The first 6 rows are patterns. Each new row is the sum of 2 different patterns, raised or lowered, with some noise. Before adding, each is slid sideways (what falls off one end comes back at the other), maybe read backwards, and multiplied by a number that may be negative. Names go in the order of the patterns.
Known rows, each followed by the names of its patterns:
[ -3   4   6   6  -3  -1 -10  -6  18  -7  -1  -5   3  18   5   4  -3   6
   1   0  -2  -5  11  -3  12  -1   7   3   5   5  -4   7   5   2   0   0
  13   2  -1  -2  -1   5   0   5  11  10 -18]  K_291
[  1  -2  13  -2  -1  -1  -7  -3   3  -2   0   9   3   1 -18 -10   0  15
   0   4  -3 -10   8  -6  -2  -4  -8   0  -1   0   2   2   6   8 -12   5
   8   8  -9  10   3  -5   0   2   7   2  -2]  K_648
[  2   2  -2  -1  -1   2  -5   0  -4  -9   9  -2   2   2   9   1  -4   4
   8   1  -4   1  -6  -2   1  -4  -4 -10   1  -3   1  -5   0  -9   1  10
  13   0  -8  -5   8  -4   3   9  -6   1   3]  K_812
[ -4  -7  -6   1   4   4   0  -1  -7  10 -17  -1  12  10   8  -1  -4  -2
 -10  -2  -7  -6   3  -5  11   0   4  -2   2   6  -3   1   6  -7   1  18
  -3   1  -6  -4 -11   1   0  -6  -8  -9  -1]  K_326
[  4   2   3   3 -12  -6  18   6  -5  -5   4  13  -7  -3  -7 -13   7 -12
   1  18   7  -3   4  -3  -5   3   6   0   4 -13   5  -4  14  -5   2   6
  -2  10   6  -2   2   4  -5 -14   6  -5   5]  K_738
[ 18  12   2   0   3  -4  -7  -9   6  -2   1   0   5  -1  -6  10  18   0
  -6 -12   0  -3  -1   3  -7 -13   3  -8  10   0   3  -1  -3  -2   2  18
   8  -2   4 -14  11 -13   0   7 -18  -9  -4]  K_911

New rows. What belongs after each?
[-15   3  -4 -19  -7  -9 -11  -3 -17 -13  -4  -8   1 -17  -6 -17 -24 -18
  -6  -8 -15 -14  -6   1   2  -2 -19 -12 -10  -9  -6  -7 -18 -11 -17 -13
 -17 -10 -16 -13  -9 -15  -6 -27 -11 -19 -11]  K_291 K_326
[-12  -8 -11 -14 -11 -16 -21  -9  -9 -22 -11 -20  -7  -8 -10 -13 -10  -8
  -8  -5 -31 -11  -9 -11 -13 -25  -2  -7 -16 -10 -12 -15  -8  -6   1 -13
 -14  -5 -11 -13 -10  -5  -9  -6 -20 -19 -20]  K_291 K_812
[ -9 -11   7   7  -7  -3  -7 -18 -16 -10  -5 -18  -9  -9  -2 -17  -3   5
   5  -3 -14 -16  -7  -8 -10  -8 -16 -17   0 -21  -2  -4 -13  -2  -2  -9
 -19  -5  -3   0  -5 -12  -1 -14  -7   8 -15]  K_812 K_911
[ -2   3  -3   2  -7  -3   3   0  -1  -4   1   2  -4  -9  -1  22  12   2
   0  -6  17 -10  11  21   3  17   5   5   2 -17  -1  -5   1   4   1  17
   6  13  -4   9   2   4   1   8  -6   2  25]  K_291 K_326
[ -2 -24   3  -5   3  -9 -15 -14  -4   9   5  -3  -9  -6  10 -13   2  -3
  -8  -6  -2  -4  -5  -1  -9  -7  -2  -8  -3 -16 -13   6  -3   0  -4   8
  -5 -14  -6  19   2  -9  -6 -13  -3   0   1]  K_291 K_812
[ -8   2   1  -2   1  -1 -14   3   1   2  10   6   5  -5   2   5   7   2
  -1   7   7   9  -4  -9  -3  -7  17 -16   6  -2 -14  -7  -5   2  -1 -14
  15   8   7   3  -2   1 -14  -3  -4   8  -3]  K_291 K_326
[ -2 -13   3   8  17   4  14   2   5 -14  -3   7   2  15   4  -7  -1   6
  28  17   0   0  13  14  -3  11  17   2 -13   9  13   7   8  17  21   1
 -10 -15  11  -2   0   6  -9  12   2  26  22]  K_648 K_911
[  2  -5  -6 -10  10  -2  -6  -7   3   2   1  15  -7   1  -8  -7 -13  -6
   4 -11  -1 -12   1  -4  -7  -5  -6   4   4  -2  -5  -9  14 -16  -5   5
   5   6  -4  -4   2  -4 -17 -11  -7   3  -4]  K_291 K_326
[ 13   4  -6  16   9  -5  -3   2  10   0  -8   4  -9  -8   0  -4   1  -2
   1   1  -4  -6   4  11   8   6   7 -12  11   0   3   7 -13   1  -9  11
   9  -1   3   2  -3  -6  -4   7   0   2  -3]  K_812 K_911
[ 10  -4   4   7   6  11  -4   7   0  12   3  -2 -11   6   6  11  25  -9
   0  18  -4   2  -3  -4  11  11  17  -6   1  17   0 -10   8   8   7   6
  -2   0  10  -8  -3   3   9  -1   5  10  -2]  K_291 K_738
[ 16  -1  -6   3 -12 -10   0   5   5   7  -6  -1 -21 -10  -3  11  -9  -1
  -8  -9   4 -13  -3  -8  -8   4   0  -5   0   7   4   8 -14   8  -1   1
  -9   3   2  -6  -3  -1   5   2   0   0  -8]  K_648 K_812
[ -5   9   7 -17   7   4  14  14   6   6  -7  12   7  11   2   3  16   4
  -1  -1   0   5  -6   9  -3  22   6 -10  -4  -7  -5  -1  25  17   4   6
   5   4  11   6  11 -16  13   5   4   4 -13]  K_291 K_326
[  6  -3 -14  -6 -15  -3  -8  -4  -9  -1  -6  -8 -14  -7  -5  -5   4 -10
 -18  -2   2  12  -8  -1  -5  -2  -1  12  -8  -9 -24  -5  -2   0 -10   0
  -9 -26  -4  -4 -12   2 -15   4  -4 -10   6]  K_812 K_911
[-12  -6 -13 -11   1   1  -8   7   3   4  -3 -13  -2   4   0  -1   3  -7
  10 -16  -4  -5  -7  -6  -6   2  -8   1   4   1  15  -7 -12  -3  -5  -3
   1   3  -4  -4  -4 -11  -1   9  -9 -16  -1]  K_326 K_738
[ 13   7   1  -6   6   2   8   0   6   3   2  18  15   4  -3  -4   4  18
   8   6   6  -5   9   6  18   5  13   6  12   2  10  19  10   4   3  -7
  13  -6  14  23   0  -2 -10  33  12   9   7]  K_326 K_911
[ -4  -3  -5  -3  -4  -4  -7  -5  -3   2   5  -4  -3 -13   2  -4  -4   3
  -4  -5  -1  -6   4   1  -1   4  -5 -12 -12  10   8  -1  -6 -10   3 -19
   2   1 -19 -11  -6  11   7  -1  -5   3  -6]  K_812 K_911
[ -1  -5  -4 -10  -3  -9  -2  -9  -2 -10  -7  -3 -10  -9  -8  -9 -15 -13
   5  -1   0 -13  -3   3  -3  -1 -11 -10  -9  -3  13 -18 -14  -6  -9  -5
   3  -3 -13 -13 -14   3  -5  -2  -9  -7  -2]  K_291 K_812
[  2   6  12   0  10   0   2   2   5   4 -12 -17   0   6  15  -8  15   2
 -11  -1   4  -2   9  -7   9  -1   6   9   0   2 -22  -7  -1  -2  11 -13
  13  -1 -10  19   6 -11 -12 -10   3   4   6]  K_326 K_911
[  5  -8   1  -5  -3  -2  14  -4   4 -13  12 -11   2   1  -3  -2   1  -9
   2  -1 -11 -14   1  -5   9   6  -3   2  12 -11  -5  13  12 -14 -10   1
   4  -6  -5  -8 -15   7 -11   2  16  -2   3]  K_812 K_738
[18 17 27 16 11 12 27  7  1 11 18 20 12 38 40 14 14 -2 24 18  6 27  2 19
 14 32 26 17 20  6 22 28 18 16  0 20 14 10 26 14 18 17 14 16 22 36 30]  K_812 K_911
[16 20 19 15  7 21 15  7 11  9 17 23 10 13 17 22 26 20 17  8 30 10 10 34
 33 28  7 19 20 10 17 12 11 20  8 25 16 16 21 11 21 19 19 34 12 12 21]  K_648 K_326
[-22 -15 -23 -20   2   8  -4 -18  -4  10 -14 -19  -9  -1 -16 -12  -8 -12
  -5 -19  -3  10 -11 -19 -19   5 -11 -15   2 -25   6 -15   3  -5  -4 -11
  -7  -8 -11 -12   3 -18  -1  -5 -15 -17  -4]  K_738 K_911
[ -3 -24  -2  -3   0 -26  -8  -5  -6  -4 -14 -11  -8 -15 -19 -20 -24  -9
 -23 -10 -21   1  -1 -25 -33 -37 -12  -8  -5  -5 -14  -5 -11 -24 -11 -27
 -15  -6 -13 -15 -21 -10  -8 -18  -8 -20 -29]  K_648 K_326
[  3  10   2  -1   2 -11   2  -9  -8 -13   0   6 -12  -9  -6   6  -2  23
   4  -7  10   6   8   5   5  -1   9  -1  19  -4  -4 -16  -5   5  -3  -8
   1  -4   0  16  11  -4 -17   8  -3   2   2]  K_812 K_326
[-18   4   1   9  19  12   5  12   0   9  16  15   5  10  -6   2 -10  21
  10  23   7   5  25   3  16   5  12  -4 -18  12   4  13  11   5   9   2
   2  -1  32  18   0   4  12  18  10   9   2]  K_738 K_911
[ 13   8  -3  -4   1   4  12   6  10 -14  -9  -9  -5  -3  15   2   8  -6
   1  15   0  -4  -2  -7 -11 -16   5  11  21   0   9   4  -4  22   4  -4
   2 -12  -5   4   6   8   1   0  -8   7  10]  K_648 K_911
[  6   1  -3  -8 -17   3   8  -1   9 -20  -7   9  13  -2   7   3   0  10
   7 -12  -4   1  -3 -18   7  13   0  -2 -11  -2  -3   5  -9   6   8  -7
  -5   0 -10  -6  -7   0 -11  10  -8   5  -4]  K_291 K_738
[ -7  -2   4  -6   1   6  12  -6   3   4  -3  -3  -5  -4  12   3 -13   1
  10  -9  -6  -9   9   6   3   9 -14   5  11 -21  -7  -3  -3  15   6  -1
  -9   3  -4  10  -6  -2  -5   1   6  -6   5]  K_291 K_738
[ 12  21   3  -4   0  -1  17  -1  15 -15  10  -9  -7   8  -7  -4   5  -9
  -4   8  29   5   4  -2   4   2   3  -1  19   1 -18  -5   9   7   1   2
  23   2   2   1   3  14  -7  -4 -13   9  -3]  K_738 K_911
[-11 -10 -18 -36 -19  -7 -18 -17 -18 -14 -19 -29 -11  -4 -23 -16 -37 -21
 -16 -18  -2 -24 -38 -31 -24  -6 -10 -15 -20 -19 -22 -21  -2 -12 -21  -2
 -32  -7 -31 -17  -5 -32 -27 -26   1   3 -25]  K_648 K_911
[-20  -9  12   2   4   5 -24  -1  -2   4  -6 -18 -18  -3  -4   1  -9  -2
   2   0  -8   5 -19  -1  -8  -9 -19  -4  -3  -7  -6  -5  -2  -2 -25  -9
  10   2  -5 -14  -1   2 -21 -16   9 -11  -3]  K_291 K_738
